The rows of a group lie close to one hidden flat surface of 8 dimensions, which may be shifted away from zero. Surfaces can cross.
Some rows, each with its group after it:
18, 0, -13, -18, 30, 5, 13, -5, 11, -12, 5, 0, 1, -18, -2, -22, -14, 14, -9, -6
q331
-11, -2, -22, 8, -22, 10, -23, -5, -21, 10, -22, -1, -9, 5, -14, 19, 5, -1, 11, -3
q28
22, 10, 8, -5, 31, -15, 25, -30, 7, -4, 26, 10, -8, 7, -2, 0, -18, 13, -1, 5
q28
18, -4, 3, 0, -34, -1, 20, 7, 0, -1, -5, 1, -6, -6, 2, 35, -16, -1, -15, -2
q948
-1, -19, -3, 14, 5, 2, -11, 13, -11, -3, 25, 4, -6, 11, -6, 11, 8, -7, -9, 5
q28
2, -27, 13, -5, -15, 8, -6, 18, -11, 37, -12, 8, -12, -28, -1, -10, -24, 0, 21, -29
q12
-8, -17, -28, 16, 4, 20, 8, 3, -13, -22, -13, -13, -3, -11, -4, -7, 12, 15, -11, -9
q135
9, 13, -1, -18, -17, 8, -31, 1, -20, 26, -1, 36, -10, 15, -5, 3, -17, -6, 23, 30
q135
38, -8, -22, 3, -15, 3, 25, -9, -24, -14, 0, 9, 1, 0, -11, 39, -15, 14, -18, 9
q331
-27, 12, 0, 12, -9, 15, 5, -30, -2, 0, 4, 22, -26, 35, 5, 22, -11, -11, 10, 16
q999
-4, -4, 12, -4, -6, 17, 22, 9, 17, -7, -14, 2, -1, -13, 17, -2, -19, -2, -12, -13
q948
-5, 26, -2, 6, 15, 0, -27, -35, -32, 13, -6, 24, -28, 35, -14, 13, -6, 16, 18, 29
q28
-9, 12, 7, -5, -5, 23, 17, 8, 24, -29, 9, -2, -34, -6, 28, -16, -13, 1, -25, 15
q948
6, 22, 11, 7, -29, 1, -26, 27, -30, -16, -24, 0, -2, 4, 4, 41, 7, -1, -33, 19
q999
11, 21, 13, -4, 5, -23, -4, -20, -6, 12, 1, 5, 3, 7, -6, 15, -4, -3, 4, -7
q861
4, 8, -8, 6, -15, 10, 17, 1, 5, -36, 19, 2, -20, 18, 11, 4, 3, 14, -19, 60
q331
20, -16, -25, -7, -3, 19, 15, 5, -4, -18, 21, 14, -4, -16, 6, -25, -9, 7, -4, 19
q135
19, 0, 13, -2, -28, 6, 32, 2, -12, 2, -20, 22, 12, 7, 8, 31, -17, 15, 6, 37
q948
25, -38, -1, 4, -15, 16, 63, 16, 4, -16, -1, 15, 35, -23, 8, 18, -19, 0, -18, -20
q331
-6, 14, 10, -10, -1, 5, 13, -2, 19, -4, -10, -12, -31, 2, 10, -3, -21, 22, -2, 22
q12
5, -5, -4, -3, 14, -9, 2, -3, 9, 5, 10, -1, 19, 0, -5, -17, 8, 0, 12, 5
q135
-7, -3, 42, -1, -4, -3, 6, 25, 14, 10, 3, 3, 1, -3, 20, -14, -3, 1, 5, 19
q12
-13, 2, 4, -3, 4, 17, 0, -4, 1, 9, -12, 12, -10, -4, 5, -15, -12, 1, 12, -11
q948
8, -20, 6, 0, 2, 14, -1, 20, -13, 4, 3, 12, 6, -27, 4, -11, -11, -6, -8, -27
q861
3, -31, 14, 17, 7, -21, 23, 2, 10, 14, 37, 7, 31, 18, -2, -7, 22, -12, 25, 16
q861
3, -25, 10, 9, -13, -36, 5, 13, 16, 17, 34, -17, 31, 14, -9, 15, 24, -24, 12, 7
q28
1, -5, 7, -3, -12, 4, -16, 32, 1, -10, 14, -2, -12, -9, 8, -1, 1, -12, -22, 3
q331
-3, -3, 11, 10, -2, -15, 31, -11, 16, 3, -2, -9, 24, 8, -1, 28, 6, -11, -1, -26
q861
14, -12, -8, 9, -14, -1, -8, 1, -33, -3, 27, 22, 12, 2, -3, 3, 15, -18, 1, 5
q999
1, -13, 14, -2, 8, 2, 20, 14, 20, -3, 9, 0, 17, -8, 12, -20, 0, -2, 3, 3
q135
4, -3, 14, -8, 14, -7, 10, 2, 14, 7, 8, 5, 13, -1, 5, -16, -5, 2, 10, 4
q999
-3, 6, 18, 2, -12, -12, -2, 8, 7, 8, 4, -1, -1, 16, 0, 22, 0, -8, 2, 18
q331
0, 9, 6, -2, -20, 3, -24, 14, -14, 0, 0, 19, 3, 17, 2, 15, 6, -11, 1, 39
q135
-22, -23, 9, 2, -5, 0, 5, 7, 22, 22, 5, -3, 9, -2, 2, -16, 2, -14, 24, -15
q331
-5, -19, 9, -9, 18, -2, 41, -23, 40, 21, 19, 5, -10, 11, 0, -22, -28, 14, 35, 17
q999
26, -27, -28, -3, -3, -14, 9, -9, 0, 12, 11, -18, 1, -22, -21, 18, -10, -4, -8, -51
q28
0, 8, 21, -6, 16, 4, 19, 10, 20, -21, 2, 1, 20, -11, 21, -12, 0, -12, -22, -18
q999
7, -8, 31, 2, -2, -25, 0, 18, 8, 20, 16, -7, 4, 9, -2, 14, -3, -1, 5, 13
q861
0, 15, -2, 7, -19, -11, -5, -16, -9, 1, 1, -6, -18, 20, -8, 33, 2, 4, 0, 14
q948
-7, 26, 31, 1, 0, -4, 11, -5, 8, -2, -11, 5, -7, 22, 8, 26, -11, 6, -8, 19
q28
0, -13, 5, 8, -7, -4, 9, 5, 2, 2, 9, -4, 8, -7, 1, 9, 3, -16, -7, -28
q948
-19, 11, 12, -3, 0, -9, -24, 15, 22, -6, 39, -8, -23, 20, 14, -34, 21, -9, 4, 49
q331
-2, 21, 4, 1, -4, 20, 15, -10, -3, -25, -13, 11, -19, 9, 14, 10, -11, 16, -15, 28
q28
9, 11, 41, -4, -1, -22, -21, 16, -7, 25, 2, 8, 1, 4, 1, 21, -8, -8, 2, 0
q861
-30, 1, 2, 5, -14, 19, 11, -1, 11, 3, -30, -2, -10, 10, 4, 13, -11, 3, 8, 6
q331
3, 9, 36, -1, -1, -10, -24, 13, -20, 22, 2, 20, 5, 2, 2, 9, -2, -14, 5, -4
q861
5, -5, -31, -6, -14, 31, -20, 16, -23, -12, -10, 14, -3, -14, -2, -6, -3, -3, -11, 3
q135
-10, -19, -40, 4, -1, 29, 2, 3, -6, -22, -5, 0, -5, -13, 2, -33, 12, 7, 2, 4
q28
-22, 0, 22, 5, 15, 0, -14, 15, 5, 10, -9, 5, 35, -2, 5, -14, 14, -26, 9, -27
q12
-5, 9, 17, -6, 5, 3, 3, 12, 14, -3, -24, -14, -18, -2, 4, 19, -17, 14, -18, -3
q861
-13, -1, 27, -7, 27, -3, 4, -5, 16, 22, 1, 15, 10, 12, 5, -30, -7, 5, 32, 16
q999
16, -10, -23, -8, 3, -3, 2, -12, -3, 4, 8, -2, 0, -6, -12, -5, -3, 8, 8, 1
q135
6, 0, 33, -15, 18, -16, 10, 20, 25, 12, -11, -10, 24, -14, 8, -10, -8, 5, 1, -11
q999
27, -10, -10, -13, -6, 18, -9, 40, -16, -14, -29, -11, -5, -37, 3, -16, -8, 38, -19, 20
q999
-2, -16, 3, 15, -35, 27, -18, 31, -36, -4, 0, 21, -14, -5, 12, 4, 4, -4, -6, 19
q12
-15, -14, -19, 14, 0, 12, -26, -4, -16, -7, 50, 11, -31, 1, 5, -36, 20, -25, 3, -3
q948
-3, 12, 11, 13, -9, -4, -10, 26, -10, -29, 2, -4, 25, 3, 14, 3, 35, -14, -27, 13
q12
-14, -19, -7, 22, -15, 29, 10, 18, -14, -20, -6, 7, -7, 4, 8, 12, 6, 3, -13, 15
q861
-5, 2, 20, 0, -15, -8, -16, 14, -4, 23, -13, 1, 11, 10, -5, 29, -1, -13, 7, -2
q135
1, -14, -12, 7, 8, 2, -8, -4, -13, 5, 6, 1, -11, -1, -14, 16, -6, 0, -6, -21
q28
16, 5, -22, -13, 1, -6, -10, 2, 0, -10, 7, -2, 15, 3, -9, -1, 10, -4, -6, 14
q135
3, -10, 21, 7, -33, -13, -9, 16, -10, 22, 5, 4, 1, 6, -2, 33, 1, -16, 6, 1
q12
20, -21, -5, -4, 6, 6, 4, 20, -3, -13, 32, 11, 7, -19, 7, -25, 2, -5, -10, 4
q331
23, -8, -16, 7, -21, -3, 25, -6, -5, -24, 35, 6, 9, -8, 2, 23, 2, -23, -27, -21
q999
12, 2, -50, -12, 13, 24, 7, -25, -1, -22, -3, -1, -30, -11, -4, -29, -13, 30, -1, 14
q135
-5, -19, -16, 17, -33, 19, -20, 14, -34, 0, 15, 17, -21, -10, 2, 6, 5, -23, -5, -16
q948
15, -9, -36, -2, 7, -15, -13, -33, -13, 18, 13, -1, 0, -2, -24, -5, 4, 1, 25, -19
q12
-47, -9, 0, -1, 20, 51, 5, 9, 16, -2, -26, 27, 9, -6, 16, -24, -17, -24, 4, -40
q12
-3, -5, -7, -1, -9, 7, -11, -4, -1, 10, 25, 11, -29, -8, 4, -18, -8, -14, 9, -10
q948
-15, 11, 2, 1, 0, 23, 8, -2, 1, -14, -17, 13, -2, 6, 14, -22, 2, 9, 5, 25
q28
-14, 6, 31, 3, 8, 10, -12, 22, -4, 5, -4, 22, 17, 4, 17, -14, 7, -11, 4, 14
q999
-6, 3, 7, -1, 15, 8, -7, 1, -3, 2, -6, 5, -14, 5, 2, -9, -6, 14, 3, 14
q861
17, 0, -10, -4, -20, -5, 9, -8, 0, 1, 9, -8, -33, -4, -5, 4, -16, 22, 4, 19
q12
-1, 1, 12, 4, 8, 0, 14, -2, 2, -4, 1, 12, 17, -4, 6, -2, 1, -11, -2, -17
q861
41, -65, 17, 6, -57, 11, 37, 47, -13, 12, 49, 20, -18, -37, 19, -5, -26, -3, 0, 16
q12
-11, 4, 1, -14, 17, -2, -11, 17, 37, -11, 20, -25, -21, -13, 14, -40, 4, -3, -14, -2
q331
18, -16, 12, -10, -21, 8, 24, 10, -1, 13, 10, 25, 8, -12, 13, -10, -21, -5, 15, 10
q948

New rows, each followed by its group:
10, 15, -9, -2, -50, -7, 20, -16, -4, -6, -18, 3, 10, 8, 5, 8, 10, 5, 19, 41
q28
3, -1, -26, -11, 10, 8, -4, -6, 1, -3, -18, -11, -2, -12, -11, -9, -6, 10, -4, -18
q135
-13, -6, 6, -10, -6, 23, -3, -8, -1, 31, -12, 16, -41, -1, 1, -14, -34, 16, 30, 9
q12
-6, -6, 0, 31, 6, -6, 23, -6, -13, -29, 15, 1, 33, 22, 2, 11, 39, -1, -11, 23
q948
31, -4, -22, -17, 8, -20, 2, -4, 10, -3, 31, -2, 24, 0, -9, -16, 10, -5, 5, 13
q135
1, 3, -30, 2, 13, -4, 1, -32, 0, -9, 17, -9, -19, 2, -11, -17, 7, 10, 3, -7
q948
-18, 26, 9, -12, 19, 7, -13, -2, 14, -3, -22, -6, -16, 8, 1, -5, -13, 12, -4, 8
q331
10, -15, 16, 0, 1, -9, 5, 2, 2, 16, 36, 18, -3, 5, 9, -34, 0, 6, 29, 39
q12
-8, -16, 26, 28, 7, -24, 30, -12, 11, 6, 22, -13, 0, 24, 2, 2, 15, 14, 18, 30
q135
-15, 18, 10, 11, 13, 9, 24, -14, 10, -29, 3, 9, 3, 22, 16, -8, 10, 5, -7, 36
q861
8, -21, 12, 4, -11, -7, -14, 18, -19, 23, 10, 10, 9, -16, 0, -17, 7, -7, 19, -4
q12
19, -8, -6, -2, -1, 7, 5, 12, -11, -14, 7, -5, -20, -24, 10, -40, 2, 28, -2, 24
q12
4, 3, 2, 0, -10, -7, 2, 3, 10, 5, -22, -25, -20, -1, -7, 41, -17, 17, -18, -16
q861
6, 1, -12, 4, -14, -8, 21, -21, 4, -6, 13, -3, -12, 25, -7, 16, 1, 13, 9, 42
q331
20, -19, -23, 0, -29, 11, 4, -11, -31, 15, -17, 17, 11, -26, -10, 9, -11, -5, 14, -35
q28
-13, -7, 37, 3, 5, 12, 17, 29, 17, -5, 14, 15, 12, -2, 29, -32, 3, -7, 1, 23
q12
20, -2, 50, -5, -3, -22, 10, 38, 19, -2, 30, -3, -1, -2, 16, 9, -7, 0, -19, 29
q861
-18, -4, 15, 6, 9, -10, -10, 10, 11, 14, -2, -11, 4, 12, -5, 12, 5, -9, 1, -9
q28
2, -5, 27, 2, -14, 8, 23, 15, 4, 0, -2, 17, 19, -8, 16, 6, -6, -11, -7, -7
q28
0, 3, -28, -5, -2, 2, 1, -28, -2, 9, -16, -7, -19, 6, -18, 11, -11, 19, 13, -1
q331
1, 2, -25, 6, 10, -9, -6, -33, -11, 6, 5, -6, -8, 6, -18, -1, 9, 6, 14, -10
q948
0, 9, 2, -1, -7, -11, -4, -8, 2, 7, -4, -7, -10, 8, -4, 12, -2, 5, 2, 9
q12
-5, -6, -29, 3, 8, 6, 1, -19, -2, -6, 18, 13, 10, 12, -8, -4, 9, -15, 8, -7
q12
6, 3, 18, -5, -5, -21, 8, -15, 10, 20, 14, 4, 3, 12, 0, 7, -7, -4, 22, 7
q948
-3, 12, -38, -6, 7, 13, -1, -42, -4, -5, 6, 7, -40, 21, -10, -16, -12, 24, 20, 36
q12
17, 14, -22, -10, 12, -3, 1, -28, -5, -9, -1, 0, -18, 12, -13, 4, -8, 26, 3, 25
q331
1, -14, -22, 17, -3, 1, -10, -15, -29, -1, 24, 11, 3, 7, -9, -8, 22, -6, 11, 4
q948
14, -4, -4, -1, 2, -12, 38, -5, 31, -30, 34, -20, -6, -10, 12, -7, 2, -3, -23, -5
q948
10, -12, -12, -5, -9, -14, -4, -13, 3, 17, 26, -6, -16, -13, -10, -1, -7, -15, 8, -33
q948
-13, 11, 8, 9, -13, -6, -16, -4, -4, 4, 15, 1, -22, 18, 4, 10, 6, -12, 1, 7
q948
-8, -8, 4, -2, -22, -9, -14, 17, 9, 11, 1, -14, -10, -5, -3, 15, 0, -14, -4, -13
q331
19, 27, 2, -23, -40, 0, -29, 11, -10, 11, -5, 20, -18, 17, -3, 42, -26, -12, -7, 33
q135
31, -13, -22, -18, -3, -1, 16, 12, 16, -21, 22, -6, 22, -21, 4, -11, -4, -5, -18, -4
q135
-17, -11, 8, 10, 4, 23, 16, 28, 5, -28, -3, 0, 13, -7, 19, -14, 12, 0, -20, 11
q135
27, -8, -4, -5, -7, -12, 12, 3, -3, 0, 8, -2, 6, -7, -8, 26, -11, 1, -14, -6
q331
-16, -21, 19, 8, -6, -15, 20, 1, 25, 17, 33, 7, 19, 20, 8, -25, 18, -16, 36, 28
q331
11, -29, 25, -8, -22, 5, 41, 35, 34, 7, -8, -13, -13, -8, 12, 16, -34, 25, -4, 26
q999
22, 19, -13, -6, 3, 14, -2, -18, -28, -23, 5, 20, -12, -12, 5, -8, -6, 7, -17, 1
q861
4, -18, 3, 7, -14, 32, 2, 40, -17, -23, 10, 21, 3, -19, 18, -5, -2, -8, -29, 9
q331
3, -2, 9, 4, -39, -11, -17, 18, -8, 16, -9, -12, -10, 2, -9, 53, -6, -15, -16, -18
q331
-3, -6, -8, 5, 15, 5, 28, -2, 17, -26, -2, -20, 1, -5, 4, -14, 7, 16, -9, 8
q135
-1, -20, 12, 16, 12, -15, 26, 14, 16, -11, 16, -15, 32, 0, 3, -8, 27, -3, -3, 1
q135
3, 9, -6, 2, -9, 2, 18, -15, 12, -18, 22, 2, -19, 23, 5, 8, -4, 4, -4, 44
q12
1, 7, 12, 0, 11, 13, 22, -2, 4, -20, 1, 17, 14, -11, 16, -15, -3, -7, -14, -13
q861
-12, 2, -18, 10, 10, 14, 15, -14, 1, -29, -20, -14, -2, -6, -1, 1, 5, 11, -19, -18
q948
-5, 7, 17, -6, 2, -1, 0, 14, 12, 2, -20, -14, 2, -14, 9, -5, -5, 3, -8, -17
q12
4, -15, 5, 0, 11, 1, -8, 10, -5, 12, 6, -1, -12, -8, -6, -10, -6, 12, 6, 7
q861
-13, -12, 9, -13, 20, 16, 30, 9, 39, 1, -18, -10, 15, -26, 12, -25, -19, 1, 1, -38
q331
3, -4, 4, 3, -2, 23, -22, 21, -32, 2, -5, 22, -15, -17, 6, -8, -9, 2, -7, -3
q861
0, -6, 6, 7, -21, -12, 10, -3, 5, 11, 7, 1, 3, 19, -4, 27, 2, -6, 11, 18
q331
4, -11, -24, 15, 13, 3, -21, -11, -30, -6, 31, 6, -29, 18, -19, 15, 4, 6, -6, 10
q28
8, -6, 17, -1, -25, -15, 27, 17, 29, -10, 11, -13, 16, 3, 7, 47, -4, -29, -27, -18
q12
4, 11, 7, -8, 0, -6, 14, 0, 18, -6, -14, -14, -3, 5, 0, 25, -16, 10, -16, 0
q331
-7, -9, -22, -3, -9, -3, 5, -4, 14, 2, -11, -18, 12, -9, -6, -14, 9, 0, 15, -7
q28
10, 16, -30, -12, -62, -6, 10, -24, -6, 11, -56, -15, 8, -12, -8, 23, -2, 7, 22, -9
q28
5, -13, 8, -5, -21, -32, 22, -4, 33, 21, 8, -27, 8, 3, -9, 29, -7, -12, 9, -20
q331
18, -12, -30, 5, -15, 8, 0, 5, -15, -22, 3, -8, -1, -23, -1, 1, 7, 1, -21, -16
q12
15, -2, 26, -22, -6, -15, 8, 16, 23, 16, 18, 12, 20, -1, 8, 1, -18, -19, 6, 6
q135
-6, 5, -21, -3, 25, 4, 10, -11, 13, -22, -6, -16, 6, -1, 0, -22, 11, 17, -5, 9
q135
5, -1, -21, -11, 18, -8, 6, -28, 9, 10, -5, -11, 1, -5, -15, -10, -7, 11, 17, -22
q28
9, -15, -16, 11, 3, -8, 11, -23, -13, 9, 11, 8, 19, 0, -13, 3, 8, -10, 16, -22
q861
12, -17, -18, 8, -17, 13, 11, 16, -8, -22, 8, -11, -30, -5, -1, 17, -6, 21, -29, 21
q861
-11, 2, 10, -4, -2, 5, 5, -2, 8, 14, -19, 3, -12, 4, -2, 12, -17, 6, 8, 0
q999
14, 24, 12, -15, 15, -4, -13, 6, 0, -4, -17, -6, -9, -3, -6, 26, -19, 12, -25, -4
q331
-4, 9, -9, -12, 17, 22, 18, 1, 17, -22, -16, -7, -10, -12, 9, -12, -17, 17, -17, 4
q331
20, 4, 17, -18, 36, -18, 2, 0, 13, 15, 4, 5, 21, -12, -6, -8, -15, 2, 4, -19
q331
3, -22, 4, 2, -4, 29, 16, 33, -3, -21, 2, 14, 7, -23, 20, -19, -6, 0, -20, 1
q999
-20, -5, 12, -3, -5, 24, -5, 7, -4, 18, -11, 19, -27, 1, 9, -14, -21, 7, 20, 12
q12
-3, -15, 35, 17, -21, 4, -15, 34, -26, 10, 27, 33, 4, 10, 18, -23, 16, -9, 20, 52
q12
-7, 13, 47, 3, 18, -6, 13, 9, 17, 1, -5, 2, -4, 10, 8, 40, -23, -7, -25, -16
q28
0, 6, -16, 6, -11, 8, 2, -22, -14, -6, 11, 13, -17, 18, -7, 14, -3, -1, 2, 14
q999
-5, 14, 5, -10, 4, 1, 9, -2, 26, -8, -12, -18, -14, 2, 6, 8, -12, 9, -13, 2
q331
-14, -11, 14, 8, 18, 3, 16, 1, 10, -1, 7, 9, 13, 9, 8, -20, 7, 0, 9, 8
q861
-6, 0, -2, 1, -6, 12, -9, 18, -4, -10, -11, 1, 8, 1, 4, 4, 4, -4, -12, 6
q135
27, -9, -12, -7, -6, -15, 10, -6, -2, 2, 13, -6, -3, -5, -9, 8, -6, 11, 1, 6
q999
-11, 33, 22, -4, 17, 3, -7, 5, 7, -22, -10, 3, 8, 9, 17, -6, 11, 0, -17, 23
q999
3, 9, -53, 0, 19, -3, -21, -47, -19, 0, 13, -3, -33, 21, -31, -15, 12, 28, 26, 31
q28
-6, 3, -10, 14, -13, 19, -18, -3, -35, -7, 7, 27, -8, 10, 0, 9, 8, -12, 0, 6
q999
1, 3, -4, -10, 9, 16, 5, 5, 3, -6, -24, -6, -8, -17, 5, -8, -15, 18, -8, -7
q999
30, 2, -8, -19, -19, -14, 36, -10, 38, -17, 45, -24, -36, -17, 11, -1, -21, -4, -25, -7
q948
-16, -18, 20, 18, -33, 18, 4, 23, -16, 14, -24, 5, -18, -4, 5, 33, -15, 1, -5, -13
q135
-28, -20, 22, 21, -24, 17, -12, 20, -19, 26, -5, 35, 13, 18, 5, 4, 9, -20, 28, 18
q331
11, 2, -7, -10, 37, -16, 5, -25, 11, 4, 26, -4, 12, 1, -3, -54, 13, 10, 29, 16
q12
-10, 3, 45, -3, 10, -23, 9, -1, 25, 28, 14, 9, 22, 14, 9, -6, -2, -17, 27, 1
q948
